Every row belongs to one group in each of 3 separate groupings. Each group adds its own fixed numbers to the row, and there is some noise. The rows also spread widely along 10 directions, which tell nothing about the answers.
(in the rows, 128 means zero)
Known rows, each followed by its group in each grouping:
[119 139 111 113 145 122 103 165 134 153 138 139 151 145 105 128 124 163
 131 114 133 125 138 143 122] => (0) kada Z293
[147 120 142 131 141 161  78 148 108 164 122 142 164 115 111 113 126 179
 127 154 125 104 153 128 106] => (3) Regi Z295
[111 110 189 111 150 136  68 137 148 158 120 118 112 132 130 119 130 159
 129 146 130 115 110 134 116] => (0) poso Z494
[165 124 180  91 165 132 153 148 130 144 103 135 120 138 131 135 109 135
  92 136 124 148 105 159 109] => (1) pur Z293
[126 112 138  91 123 143 119 162 152 167  97  98 125  81 114 163 108 139
 117  99 169 150 125 157 138] => (2) kada Z295
[129 177 107  78 153  89 162 169 166 146 148 100 143 106 114 147 122 138
 154  89 123 119  94 134 128] => (2) pur Z494
[128 168  96 106  81 139 122 215 168 114  88  98 127  71 153 156 139 144
 143 144 176 197 125 141 152] => (3) Regi Z293
[158 105 146 101 148 161 162 125 123 155 102 131 123 107 163 113  67 153
 130  80 101 110 120  91 100] => (1) poso Z494
[137 157 147  75 148 153 160 181 126 178 104  93 145  90  94 169 122 166
 115 121 166 166 120 168 122] => (2) kada Z293
[ 90 118  96 111 128  98 108 184 195 135 119 112 117  96 144 151 112 118
 139  83 148 140 114 124 149] => (2) kada Z494
[152 172  84 137 139 170 163 192  85 178  89 149 213 121 100 150 146 167
 129 139 119 168 189 152  89] => (0) kada Z494
[138 161 100  84  92 150 150 129 103 163 133  81 166 123 111 126 138 149
 175  97 122 129 122 156 102] => (0) pur Z494
[119 151 118 109 123 149  85 197 149 119 114 129 126 114 134 126 109 167
 141 132 165 164 148 143 149] => (2) kada Z293
[129 102 146 125  95 173  70 112 116 156 132  94 163  65 150 122 140 171
 156 156 130 108 132 104  91] => (3) pur Z494
[113 129 140 119 100 158 104 158 145 150  97 102 121 125 142 117 130 138
 153 123 134 151 123 143 119] => (0) Regi Z494
[151 205  87 104 151 110 186 173 127 175 131 111 205 105  93 168 164 156
 142 130 109 134 126 145  93] => (0) pur Z494
[135 124 190 103 121 191 140 135 129 171  95  86 106 103 148 110 103 157
 153 109 118 129  95 116 103] => (3) Regi Z494
[137 170  68 119  99 123 181 169 131 163 126  91 202 118 107 171 166 145
 137 122 127 156 122 157  95] => (1) kada Z293
[117 153 133 137 110 149 118 163 146 141 110  97 143 124 148 125 148 143
 156 138 121 157 116 133 108] => (1) pur Z494
[106 106 123 109 173 157 112 163 135 203 105 130 128  65 120 136  70 193
 136  65 143 109 152  76 136] => (0) poso Z295
[146  92 161  89 145  89  91 151 126 162 121 125 170 137  79 170 192 110
  75 192 153 140 117 217 100] => (3) poso Z494
[111 107 169 130 126 141 113 162 161 163 107  98 135 120 128 138 147 136
 119 152 132 144  99 152 106] => (2) Regi Z293
[130 115  83  83  95 134 128 157 102 151 130 105 169 142  94 126 136 132
 146 104 153 151 147 198 115] => (2) pur Z293
[151 110 106  86 144 133 138 153 110 161 119 146 148 149  94 123  85 138
 122  70 130 117 153 169 124] => (2) kada Z295

New rows, each followed by its group in each grouping:
[142  87  63 137  68 190  93 127  62 161 121 133 214 118 123 106 131 158
 158 117 126 123 202 143  80] => (3) kada Z494
[180 176  99  32 162 100 177 175 119 132 130 145 133 131  97 146  86 136
 116  76 142 132 124 171 142] => (3) kada Z494
[117 111 102 149 118 129 142 138 140 193 129  96 193 128 104 135 153 139
 149 106  94  94 118 134  86] => (2) Regi Z295
[114 129 116 135 130 174 123 153 109 178 113 113 165 110 128 114 119 168
 157 108 121 140 150 115 100] => (1) pur Z494
[139 142  76 156  72 135 135 138 140 137 119 112 193 135 150 124 168 125
 165 137  84 119 128 127  79] => (0) Regi Z494
[130  92 124 109 133 121  80 119 129 162 163 122 172 109 114 119 126 163
 127 138 123  73 125 125 101] => (2) Regi Z293
[ 95  97 156 161 134 173  89 185 137 158  78 130 134 141 139 109 137 132
 137 141 129 176 151 155 110] => (2) pur Z494
[136 169 122 119 115 139 124 141 147 134 131 108 147 103 153 124 131 160
 167 126 106 118 113 102 106] => (0) pur Z494
[141  72 187 129 126 169  87 118 116 153 108 133 133 142 139 116 119 149
 100 157 127 131 128 150  92] => (1) kada Z293
[120 102 118  76 115  82 110 144 153 137 137 118 121 164 107 147 129 106
 113  98 147 129 101 189 134] => (0) kada Z293
[145 105 166  82 150 126  88 120 108 164 137 135 139 151  97 113 125 140
 111 139 126  99 124 172 109] => (0) Regi Z494
[175 142 129  90 155 128  99 118 101 150 153 143 186  98 111 128 121 174
 112 164 122  84 143 123 100] => (1) Regi Z494
[131 145 146 106 148 145  95 173 127 153 127 119 153 104 110 133 133 174
 130 160 153 144 136 152 120] => (2) pur Z293
[121 121 127  83 128 106 104 170 158 154 117 108 122 124  99 142 125 119
 120 110 159 135 112 181 146] => (2) Regi Z295
[116  45 118 149 103 132  69 128 144 146 116 142 141 167 135  91 118 111
 134 107 108 100 141 149 107] => (2) Regi Z295
[135 114 138 113 127 158  84 133  94 169 134 128 164 173  84 105 126 160
 137 125 127 111 152 183 104] => (2) kada Z295
[119 143 117 118 110 162 134 176 125 172  99  93 165 107 114 134 143 144
 149 127 140 158 138 159 110] => (2) Regi Z494
[107 111 133 102 174 116 126 190 130 195 116 124 169 123  67 174 143 144
  87 129 163 155 140 191 120] => (2) kada Z293
[170 166 108  96 143  85 245 153 146 171 123  96 193 125 106 188 162 127
 105 118  93 127  76 150  77] => (1) poso Z293
[171 134 113  57 178 106 152 145 107 175 131 157 148 137  75 135  86 146
 103  81 127  96 139 165 132] => (0) Regi Z295
[151  86 149 102 132 136  76 125 124 158 114 126 150  90 121 144 122 153
  99 154 154 117 139 140 115] => (1) poso Z295
[123 135 106  75  77 133  92 128 103 157 153  69 174 134  88 127 167 133
 165 132 152 132 126 203 110] => (2) pur Z494
[130 149 129 116 130 129 106 166 143 157 110 115 162 100 114 154 162 142
 122 167 142 147 128 152 115] => (0) Regi Z494
[193 128 102  85  99 142 154 118  85 140 112 138 182 142 122 124 130 122
 124 133 110 121 150 176  84] => (0) Regi Z494
[157  89  94  56 147 101 134 121 103 153 137 154 146 135 106 126  87 115
 117  68 128 100 144 162 120] => (0) pur Z494
[144 116 109  94 148 109 121 151 133 172 127 116 185  42 110 182 148 145
 108 145 151 122 134 131 108] => (3) pur Z494
[151 151 119 102 143 108 146 171 135 128 112 138 143 165 121 129 135 111
 120 125 121 158 124 177 118] => (1) pur Z494
[177 161  73  88 140 174 159 163  71 161 121 149 200  99 106 111  91 180
 146 107 122 121 190 132 105] => (2) Regi Z494
[ 97 160  94 105  91 150 149 178 129 162 118  90 134 166 110 119 124 149
 175  65 134 162 121 165 127] => (0) kada Z293
[126 126  89 150 140 124 108 160 160 153 119 145 161  86 144 137 114 160
 146 105 111 109 146  80 117] => (0) pur Z295
[138  78 155 113 143 111  69 127 137 144 134 143 129 150 118 115 125 128
 115 132 123  98 121 158 116] => (3) pur Z295
[107 101 113 147  95 174 139 183 132 170  68 105 155 118 138 129 138 117
 143 115 131 176 148 157 105] => (2) Regi Z494
[102 116  58 145  44 129 105 171 147 168  95  79 190 111 113 164 194 107
 154 136 154 171 140 179 115] => (0) Regi Z295
[154 136 101  80 125 141 153 137 100 171 126 110 176 110 104 133 119 146
 129 106 131 125 136 148 106] => (1) Regi Z494
[141 124 172 114  93 164 133 145 144 133  84 106  86 180 153  91 104 116
 144  98 115 152  96 164 124] => (1) Regi Z295
[105 116 168 110 151 105  95 161 197 149 122 105  99  87 144 144 126 134
 124 126 134 119  77 109 136] => (3) Regi Z494
[160 197 157  81 145 109 138 185 144 127 133 117 134 149 105 138 150 153
 122 165 133 146  90 177 125] => (3) Regi Z293
[141 140  99 117 115 117 116 127 138 129 156 123 160 129 142 114 125 159
 159 117 100  95 118 109 101] => (0) pur Z293
[149 136  73  81  99 150 142 150 107 146 115 113 158 105 130 121  97 142
 149  86 141 138 150 137 125] => (1) Regi Z494
[143  95 157  78 128 189 112 117  56 184 127 123 142 175  88  87  96 161
 141  89 125 114 151 179  97] => (3) kada Z494
[111 190  83 130  90 107  87 179 161 142 141  84 182 131  99 160 192 151
 153 158 150 151 120 166 129] => (1) kada Z295
[134  87 127  65 125 145 133 106 102 183 130  94 141  97 114 128  93 137
 133  72 142 114 126 141 113] => (1) pur Z494
[143 123 108 101 120  95 129 146 160 129 129 116 147 100 141 147 136 117
 135 117 121 120 105 133 115] => (3) pur Z494
[175 179 183  86 187 124 118 122 131 154 163 118 162  68 120 146 136 197
 122 178 109  76  93 100  93] => (3) pur Z494
[147 134 143  89  83 143 114 119  99 157 131  83 168 138 102 137 170 145
 140 161 140 137 113 194  92] => (0) pur Z293
[135 129  93 123  74 154 135 137 119 159 108  94 176 112 135 131 151 133
 156 125 118 136 135 141  93] => (0) Regi Z494
[170 127 138  85 155 109 101  99 134 142 164 130 152  94 124 131 103 166
 119 128 117  64 112 107 112] => (1) pur Z295
